The rows of a group lie close to one hidden flat surface of 8 dimensions, which passes through zero. Surfaces can cross.
In the rows, zero is written as 128.
Known rows, each followed by its group:
[174 120 104 107 114 135 156 105  88 116 125  92 114 137 138 133 142  96
 133 135 101 127] | k_443
[107 141 142 150 163 129 113  71 123 116 137 186 127 108 174 151 120 117
 128 126 123 121] | k_443
[106 151 127 142 139 187 101 134 107  92  97 176 137 102 159 168 130 145
 155 168 101 153] | k_304
[148 135 122  17 169 147 115 130 170  80 153  91 120 145 104 110 112 132
 141  71 129 149] | k_363
[124 157 133 144 136 152 103  97 104 116 109 233 129  80 185 177 111 153
 160 177  94 191] | k_669
[154 148 116 186 101 135 136  59  43 171 148 157 115  67 198 137  89 118
  77 172 107 143] | k_176
[128 166 101 141 138 191 114  95  55 140 138 125 120  86 189 120 117 103
 102 142 101 126] | k_463
[129 110 116 166  77 131 153 109 176 118 144  78 140 154 142 119 103 126
 149 139 139  88] | k_443
[115 142 101  43 190 130  66 116 115 129  56 183 101 134 153 145 144 158
 179 140  96 159] | k_669
[ 90 109 172  90 209  77  73 134 128 117  88 187 121 147 100 167 174 145
 143 104 137 134] | k_443
[176 123  78 117  96 115 160  80  99 145 106 103  98 148 169 130 138  91
 153 172  85 103] | k_875
[153 152 100 121  59 152 135 117 152 107 135  48 127 141 141 146 108  93
 106 144 121 111] | k_356
[185 143  92 178  59 174 169 108 129  94 159 133 146 126 160 193 135  54
 120 134 114 158] | k_176
[158 203  85 108 128 244 137 124 105 116 208 126 147  78 154 107  87  92
  73  79 121 189] | k_463
[136 124 108 125 146 124 116 144 174 165 165 168 144 134 106  99 113 142
 110  52 171 170] | k_363
[104 102 119  99 188 141 108 147  70 111  80 118 115 146 145 123 155 137
 192 151  81 116] | k_144
[ 70 142 177 152 150  73 133 197 193 143 146 188 170 107  77 131 123 143
 141 121 145 168] | k_356
[102 152 135  77 167 103  84  98  99 164  93 139  96 109 139 107 135 164
  85 138 129 101] | k_356
[156  81  95  23 132  91 107 140 159  78 125  25 120 195 121 144  79 113
 210 106 103 164] | k_144
[ 98 122 142 120 148 115  86 141 104 132 129  92 132 126 120 137 108 130
  98 117 142 122] | k_875
[152 156 163 140 121 107 189 142 138 137 150 193 141  86  95 126 163 109
  99 134 121 152] | k_304
[176 121 114 158  99 185 148 122  82 102 143 110 131 137 137 154 139  96
 120 124 119 141] | k_356
[169 120 100  35 158 126 135 115  96 106  98  68  98 164 126 123 160  92
 163 120  85 115] | k_176
[115 106 116  71 151 121  89 131 130 114  80  92 104 168 124 121 142 156
 166 125 124  93] | k_669
[177 123  98 156 113 155 139  81  88 117 129 157 121 129 163 172 147  85
 122 124 118 137] | k_176
[146 104 156 179 131 142 165  92  70 118 164 125 128  99 144 106 104 138
 124 140 125 111] | k_669
[173 102 155 206  71 135 143  61  77  90 128 124 124 133 138 194 157 100
  71 143 140  86] | k_176
[140 113  92  90 133 165  93 123 111  95 122  83 124 152 151 144 107 127
 156 110 114 143] | k_304
[ 90 122 170 200 121  97 149 180 150 165 167 161 161 102  98 104 107 149
 106 126 157 141] | k_304
[ 92 108 128 172 110  96 113 119 137 175 145  95 136 131 144  96  85 151
 107 128 159  97] | k_463
[ 87 143 113 106 158  96 127 118 156 142 101 147 120 133 164 119 135 118
 192 163  90  97] | k_363
[151 106 115 115 139 116 144 134  81 125 126 102 121 145 128 137 137  88
 144 123  98 141] | k_304
[ 88 112  93 167 122 129 118 168 194 140 121 168 158 152 141 132 128 128
 200 123 135 141] | k_875
[113 152 107 174  54 115 117 103 182 145 134 106 139 130 149 157 105 110
  97 146 157  98] | k_669
[153 120 129 109 124 150 147  94 143 103 137 121 116 134 127 111 140 143
 119 109 138 104] | k_463
[ 98 111 152 188 119  82  92 174 115 155  69 184 136 123 109 176 147 156
 129 177 131 161] | k_144
[144 121  91  86 123 137 128 154 131 133 111  84 117 163 124 109 137 120
 151 120 117 126] | k_443
[112  92 122 134 131 106 106 124  81 113  89  77 119 163 148 151 135 113
 163 160 107 101] | k_669
[135 162  93  45 155 106 158  97 214 135 137 176 118 132 153  98 135 101
 196 116  96 127] | k_363
[137 151 140  95 137 101 139 102 121 172 110 174  97  82 125  74 126 189
  95 150 122 127] | k_875
[112 175 123 102 173 138 113 152 108 162 126 189 132  86 129 109 119 132
 110 124 108 180] | k_356
[147 121  51  99  77 103 118 114 190 141 101 102 117 179 168 154 110  95
 191 144 111 133] | k_875
[104 150 160 165 146 113 125 157  81 150 136 166 141  82 123 148 132 110
  92 146 122 159] | k_356
[160 130 110 103 125 118 126  91 119 144 109 144  99 135 136 138 162 114
 100 114 128 113] | k_144
[156 153 127 113  82 112 153 132  93 139 145  72 117  95 134 136  78 107
 100 175  93 160] | k_176
[ 85  91 131 165 118  94  93 129 117 122  72  78 122 170 139 159 146 119
 158 167 123  64] | k_463
[162 143 140 153 135 155 163 115  52 117 158 152 135  89 144 142 137  87
 106 139  92 160] | k_875
[138 127 118 127 162 117 158  98  93 156 150 160 127 106 156 106 117 115
 151 131  97 139] | k_356
[ 89 101 115  96 139 103  64 119 163 130  75 101 107 172 142 118 127 182
 169 132 141  78] | k_669
[155 143 134 140 109 154 139 123 133 126 116 177 120 106 111 129 151 162
  96 133 145 144] | k_363
[116 140 134 130 124 123 136 113 152 132 136 124 130 116 139 120 112 134
 134 140 127 117] | k_363
[ 77  97 129 106 202 161 115 217  99  84  95  86 149 179 118 132 174  89
 232 126  81 112] | k_144
[106 133 125 150 156 151 131 146 120 145 173 146 149 103 134 101 103 129
 114  88 142 151] | k_463
[120  97 136 162 140 140 112 106  99 141 119 138 122 134 146 107 130 162
 125 121 149  96] | k_356
[166 105 154  99 127 110 152 117 130 110 116 126 110 137  99 121 145 153
 130 130 132 122] | k_443
[176 111 141  89 128 156 158 115  71  80 124  73 104 138 114 130 144 118
 126 136  99 116] | k_669
[123 131 115 110 138 104 135 137 157 135 145 125 135 143 130 131 124  90
 161 105 119 145] | k_363
[100 169 115 115 106 146  90 146 191  93 108 115 145 153 130 179 149  91
 136 126 141 117] | k_304
[145 152 115  62 143 102 115 111 148 169 103 176  97 110 124  99 121 170
 126 138 123 155] | k_463
[186 114 146 124 105 106 198 100 112 128 140 116 104 127 102 104 149 116
 109 130 118 114] | k_304
[117 163 162  72 140 138 143 102 122  80 159  61 126 106 146 117  85 116
 148 152  88 110] | k_363
[141 135  91  95 165 123 124  84 149 161 128 192 110 130 159  95 130 136
 144  98 126 137] | k_669
[138 135 125 144 127 121 128 109 102 151  97 158 112 124 134 135 167 122
 101 138 128 116] | k_144
[173  88 106  88 104  44 152 116 134 160 132  77 112 164 108 122 118 105
 136 117 122 134] | k_463
[101  97 112 131 159  89 111 197 117 130 109 100 146 182 110 172 168  48
 167 103 112 139] | k_144
[133 117 170 206  81 126 194 115 138 132 138 143 133 112 114 103 148 154
 111 163 141  86] | k_875
[ 77 122 179 106 141  72  66 166 126 135 117  56 133 128  77 135 102 156
  72 126 157 105] | k_875
[145 136 123 132  95 125 127  64 105 141 104 109  96 113 164 119 116 151
 103 171 122  83] | k_463
[105 116  74 110 134 130  75 108  99 151  93  51 107 167 174 129 124 103
 141 135 112  70] | k_443
[137 133 124 106 112 112 136 149 180 118 137 105 131 154  97 142 148  97
 126 101 140 124] | k_304
[146 110 129  92 101 133 117  96 128 100  90  84 102 149 142 126 112 173
 148 165 119 103] | k_144
[144 119 161 159  40 125 142 126 176  78 130  47 133 164  99 172 136 122
  90 142 160  82] | k_356
[138 131  81 201  83 165 142  77 109 142 152 109 132 129 208 139 114  72
 134 145 115  99] | k_176
[159 116 103  80 135 126 132 143 139 121 149 100 128 157 104 128 118 104
 138  89 134 158] | k_304
[148 136 153  94 182 119 136  92  50 149 118 168  97  86 133  99 135 159
  92 135 111 126] | k_176
[150 130 121  83 118 135 125 128 162  96 117 114 119 150 112 131 131 141
 140 119 129 132] | k_144
[113 165 126  75 187 140  68  92 102 127  99 172 112 112 152 147 150 130
  95 110 122 121] | k_443
[126 150 151 137  90 110 109 124 102 126 154  68 137 102 127 163  82 100
  64 146 133 144] | k_875
[ 83 146 129 122 132 133  77 151 193 106 116 123 153 154 119 167 134 111
 135 107 156 118] | k_443
[165 143 131 100 130 152 164 140 140  93 142 147 133 126 108 136 155 105
 131 107 112 152] | k_176
[145 143 169  92 117 159 136 156 106  52 105  81 122 130 102 167 150 128
 132 171 101 131] | k_363

New rows, each followed by its group:
[106 139 147 147  84 119 146  99 154 106 141  56 134 125 157 135  99 108
 143 178 117  72] | k_363
[158 173  61  67 117 118 121  69 159 194 127 134  90 131 149  88 145 109
  77  93 135 104] | k_669
[ 89 127 105 128 119 154  67 125 199 114 137 111 143 155 141 130  88 158
 137  95 174 118] | k_875
[123 130 109  91 157 149 111 148 156 130 117 154 132 143 119 105 130 158
 156  96 141 145] | k_356
[135 105 167 118 160 126 118 136 110 106 106 175 121 135  90 139 173 159
 114 104 151 134] | k_356
[168  77 172 187 114 109 188 109  94  91 165  96 134 150 109 146 149  81
 133 121 126 106] | k_463
[129 134 143 106 137 113  96  99  80 125  94  97 104 135 125 152 149 124
  88 134 123  99] | k_443
[126  96 121 114 139 108 107  39 140 110 109 108 106 162 170 136 128 134
 156 132 130  57] | k_443
[122 139 124 118 172 146 124 114 111 152 129 192 119  97 143  90 132 161
 132 124 124 142] | k_875
[126 162 182 165  58 132 155 141 223  99 143 178 149  94  85 136 115 194
  95 159 173 140] | k_463
[107 138 143 118 105  88  88 131 120 139 137  68 133 119 121 150  79 130
  77 143 140 131] | k_875
[108 161 138 137 115 141 109 122 159 124 123 181 134  94 140 139 102 172
 124 154 143 148] | k_669
[161 116 179 187  61 105 156  80 106  70 142  70 131 137 128 207 136  70
  83 161 134  86] | k_443
[ 78 171 146 175 117 115 122 143 135 170 149 143 149  75 136 118  88 134
  90 161 137 134] | k_356
[ 92 157 131 123  99  97 122 170 167 133 131  89 146 128 111 145 111  99
 125 147 132 133] | k_356
[119 111 155 108 160  93  91 151 125 132  96 182 126 136  91 151 152 164
 123 110 146 153] | k_176
[129 116 107 128 137 132 106 130 142 127 123 157 134 144 130 142 137 123
 150 114 133 145] | k_176
[104 222 105  89  77 181  73 157 159 141 120  86 129  93 127 131 103 146
  35 147 147 132] | k_356
[117 153 143 124 107 137 104 158 165  88 127 112 146 140 104 187 147  96
 112 118 147 133] | k_443
[ 89 140 105 115 142 102  36  99  75 164 138  56 131 119 183 157  41 115
  83 125 132 134] | k_875
[ 76 114 156 203 145 143 114 140  97 116 126 131 149 123 141 142 142 125
 137 146 136  90] | k_463
[119 132 132 192 103 155 125 142  77 106 127  88 148 132 154 179 130  74
 127 160 103 119] | k_463
[152 134 168 152  70 150 183 161 194  86 184  97 156 127  64 120 130 127
  92 105 169 127] | k_669
[ 98 200 137 157 116 176 100 126 154 120 155 167 157  79 143 166 114 109
  73 121 145 152] | k_443
[141 147 129  49 159 118  69 110  64 116 129  64 106 123 132 149 102 107
  81 108 113 147] | k_875
[ 96 130 128 169 139 126 126 130 145 142 152 161 151 116 154 124 105 118
 157 125 130 130] | k_443
[ 96 139 127 143 169 101 135 155  97 151 111 171 137 108 151 142 145  89
 172 163  79 151] | k_363
[145 167 144 157  53 158 158  86 206 122 162 149 133 104 115 107 113 170
  55 120 185  99] | k_144
[ 69  81  47 161 145 141 108 180 159 168 137  95 162 176 172  90  87 107
 243 105 122 142] | k_356
[152 125 132 151  94 166 110 126  91 107 117  88 126 137 122 156 146 124
  83 135 142 109] | k_356
[ 88 167 171 158 162  96 152 177 177 165 135 237 155  88  86 124 170 124
 107 125 139 150] | k_304
[105 144  69 158 113 175 139 122 177 153 167 143 152 123 187  96  90 115
 177 116 122 141] | k_443
[ 95 144 137 135 145 145 143 175 174 134 155 143 156 116 108  99 119 128
 150 112 135 137] | k_176
[143 108 130 110  92 145 129 155 211  99 163  93 148 153  87 116  88 180
 129  87 179 145] | k_304
[151 122 111 116 188 171 148  96 120 139 116 208 106 119 153  70 166 167
 158 110 117 114] | k_875
[119  97 132 173 127 131 146 131 129 132 146 146 143 130 136 117 115 129
 156 127 132 128] | k_356
[126 134 120 160  87 181 107 119 123  92 142  86 145 125 157 162  83 125
 124 143 130 133] | k_304
[106 127 147 101 183 142 105 146 146 111 116 199 133 114 117 119 125 194
 166 130 133 165] | k_669
[152 161 165 119  99  97 149  27 100 151 127 115  86  83 158 107 114 151
  46 172 126  64] | k_356
[112 145 119 164  65 112 109  88 145 135 136  52 132 149 159 154 122  81
  93 145 137  60] | k_304
[184 129 125 113  58 122 125  82 157 113  65 137  87 152 112 168 174 155
  82 159 153  96] | k_144
[150 124 110  96 109 158 114 131 164 108 166  98 134 138 117 113  83 152
 119  81 161 166] | k_304
[ 94 105 105 118 135 107  59 118 106 132 118  44 128 166 164 165  96  94
 128 118 127 111] | k_875
[ 81 132 165 163 128  62 112 162 100 145 115  89 142 123 112 176 130  81
 108 164 114 122] | k_356
[ 86 136 109  82 166 138  65  69 204 119 101 156 117 157 170 114 123 165
 162  96 152  74] | k_443
[ 95 140 175  77 111  65 108 120 215 122  95  99 109 148  93 122 128 175
 106 142 162  71] | k_356
[ 99 107 111 156 144  99 106 153  54 177 101  89 117 129 145 112 116 116
 125 149 108 111] | k_443
[143 123 127 119 141 100 150  86  89 167 119 134 103 119 144 102 143 120
 113 137 109  97] | k_304
[ 99 109 107 163 126 117 126 169 100 154 129  98 149 145 143 137 116  82
 158 142 105 135] | k_443
[160 113 129 116 127 169 148  81 117  88 137 108 112 146 136 117 146 132
 127 105 129  83] | k_463
[174 164 146  72 142 153 134  82 110 113 113 170  96  96 116 121 151 167
  71 116 132 124] | k_356
[130 124 152 152 115 149 121 153 107 120 127 135 139 115 110 138 135 155
  98 129 149 140] | k_363
[158 126 122  67 140 132 113 136 118  96  91 105 107 159 100 159 171 113
 122 114 121 126] | k_356
[ 83  96 113 105 160  98  81 173 139 148  89 106 126 172 109 109 139 151
 168 114 141 110] | k_443
[ 90  92 163 162 144 141 129 163 131 106 123 112 142 154  90 122 164 140
 141 107 156  85] | k_875
[130 115 121 149 114 106 100 116  95 149  58 143 103 148 131 155 179 135
 116 162 127  94] | k_144
[105 150 159 156 133 139 160 132 116 151 170 133 136  80 128  88 103 145
 101 140 126 121] | k_176
[ 73 136 120 129 177 115  87 173 138 172 142 164 153 115 128 114 107 135
 136  99 141 166] | k_304
[174 154  86 113 106 181 133 103  68 120 135  98 116 118 160 141 126  84
 100 141  95 143] | k_356
[ 96 101 165 100 138  55  90 138 155 123  80  92 114 174  91 150 157 143
 126 137 151  76] | k_356
[131 139 125 118 140 152 123  87 109 128  91 142 100 118 148 101 149 170
 118 147 121  83] | k_144
[169 178 118 123 100 213 139  92 108 127 153 160 116  72 149 105 111 167
  60 123 139 150] | k_356
[143 116 132 135 157 188 143  92  94  97 132 130 118 133 138 105 161 137
 124 100 132  91] | k_875
[132  91 165 151 129 112 167 139 106 112  98 143 118 132 104 122 160 153
 160 170 121 107] | k_304
[126 132 132 135 115 140 135 104 189  97 154 155 145 135 140 144 122 120
 154 112 140 127] | k_443
[153 120 119  83 160 137 156 148 176 123 154 166 136 143  86  96 148 132
 139  62 142 159] | k_669
[143  79  87 113 140 114  93 127 123 155  96 129 106 174 114 119 153 143
 124  82 153 124] | k_363
[149 159 125 100 145 142 129 119 140 139 102 209 109 105 113 124 165 159
  99 114 137 146] | k_144
[110 161 165 198  62 139 130 158  94 100 129  93 153  97 134 197 106 100
  84 202 119 133] | k_669
[179 120 127 108  94 151 144 138 139  85 160  76 132 151  96 154 129 100
 106  95 144 142] | k_363
[165 103 200 172 120  86 192 150  89 103 157 168 145 103  74 167 145 110
 115 144 120 178] | k_443
[161 138 130  80 119 128 160  87 201 104 150 159 109 126 122  90 113 164
 151 111 138 127] | k_356
[ 82 166 126 188 117 153  94  93 144 176 170 185 146  65 182  94  53 188
  85 135 167 138] | k_875
[191 108 125 104  83 131 176  48 160  90 141 101 100 146 137 111 120 151
 139 136 133  81] | k_443
[107 147  82 102 183 152 145 146  99 165 148 130 136 117 168  76 118  89
 181 116  77 142] | k_176
[146 146 124  98 174 152 140 134 103 121 116 175 123 114 127 122 163 116
 143 121 101 149] | k_144
[118  84 135 183 107 113 143  81 131 139 148  94 129 146 154  99 103 147
 132 121 152  68] | k_669
[158 139 157 114 140 137 126 145  77 107 117 157 120 114  94 166 176 115
  88 122 119 164] | k_356
[ 94  94 167 179 146  91  81 106  94 156  92 165 118 120 128 144 136 179
  95 140 160 102] | k_176
[126 162 115 109  96 145 131 148 197 121 143 112 140 123 117 118 107 134
 126 127 145 139] | k_356
[111 130  97 112 152 125 129 164 155 146 134 142 143 131 141 113 118 113
 181 116 111 162] | k_356
[139 112 166 102 176  61 154  93  83 147 116 168 109 110 129 132 147 111
 134 142  98 127] | k_356
[152 122 107  99 113 105 133 118 134 135 132  95 114 142 127 120 116 114
 131 121 126 131] | k_463
[ 86 140 181 148 108  99 121 192 218 129 143 154 159 114  66 118 119 182
 111 125 181 142] | k_875
[113 135 122 177 129 165 135 122 139 138 164 183 153  99 148 124 108 132
 131 123 137 158] | k_875
[ 83  84 142 197 109  95 139 131 168 151 148 111 153 146 143 112  91 131
 170 135 148  97] | k_356
[134 120 177 152 141  91 130 149  70 116 123 135 134 113  94 184 154  95
  97 150 115 153] | k_443
[141 101 176 142 135  85 137  97 111 112 123 141 121 130 112 150 136 139
 120 144 128 109] | k_443
[146 126  87  43 180 131 115 156 120 131  95 143 112 157 108 115 160 119
 175  95  99 163] | k_443
[148 136 125 158 134 167 158  80  67 142 148 159 118  89 169 107 126 126
 107 143 107 120] | k_875
[120 118 206 214  92 110 198 125 149 136 127 186 130  82  94  91 143 197
 107 180 154  94] | k_304
[ 73 136  93 155 133 145  81 126 112 182 155  80 141 112 174  81  66 137
  99 109 144 107] | k_463
[142 107 134  83 190  95 137 124 101 147 103 190 106 126 114 114 164 138
 157 121 105 160] | k_463
[ 86  93  96 157 178 116 136 153  98 216 134 164 136 108 165  37  89 176
 186 128 119 141] | k_443
[108 126  85 146 110 120  93 118 142 163 123 120 128 134 173 131  93 136
 143 140 130 134] | k_176
[128 133  84 146 104 124 106 120 108 143 138 108 139 138 177 170  95  70
 149 139 104 159] | k_875
[114 143 106 102 114  94 128 104 131 153 118  77 115 133 157 120 107  95
 135 156 102 101] | k_356
[176 150  82  52  81 170 110  79 151  90 101  40  90 173 141 142 143 120
  97 121 127  74] | k_443
[155 159 124  97 103 127 139 159 173 110 122 151 135 125  99 157 137 126
 124 137 124 175] | k_463
[119 110 165 167 157 137 111 224  86 123 158 154 170 101  70 158 132 121
 100  96 149 210] | k_363
[104  74 176 134 193 106 135 138  58 136  82 115 100 148  88  82 197 157
 132 126 119  53] | k_875
[ 75 102 166 150 119 103  90 189 146 115  87 140 145 125 110 149  88 202
 178 185 138 163] | k_144
[124 139  64 146 117 119  88 105 102 189 121 159 121 104 203 138  79 123
 138 150 106 176] | k_176
[103 152 118 182  98 111 126 136 177 168 158 173 158 106 133 142 114 104
 112 119 148 156] | k_669
[138  80 105  94  89 115 142 151 196 134 103  61 109 180  86  49 119 207
 163 120 160  86] | k_443
[130 129 131  92 138 112 120 120 117 125 113 111 108 135 127 137 143 123
 119 137 113 119] | k_356
[140 152  84  80  81  63 128 144 207 163  96 142 121 136 127 135 105 128
 170 166 114 169] | k_875
[151 140  86 127  71 138 101  73 156 137 120 128 110 127 177 138  87 155
 109 148 143 125] | k_176
[106 121 183 109 123  74 103 169 169  99  94 103 127 153  65 175 162 125
 110 131 146 113] | k_356
[134 117 124 141  97  75 148 192 146 149 157 106 157 137  92 160 115  73
 137 123 127 190] | k_463
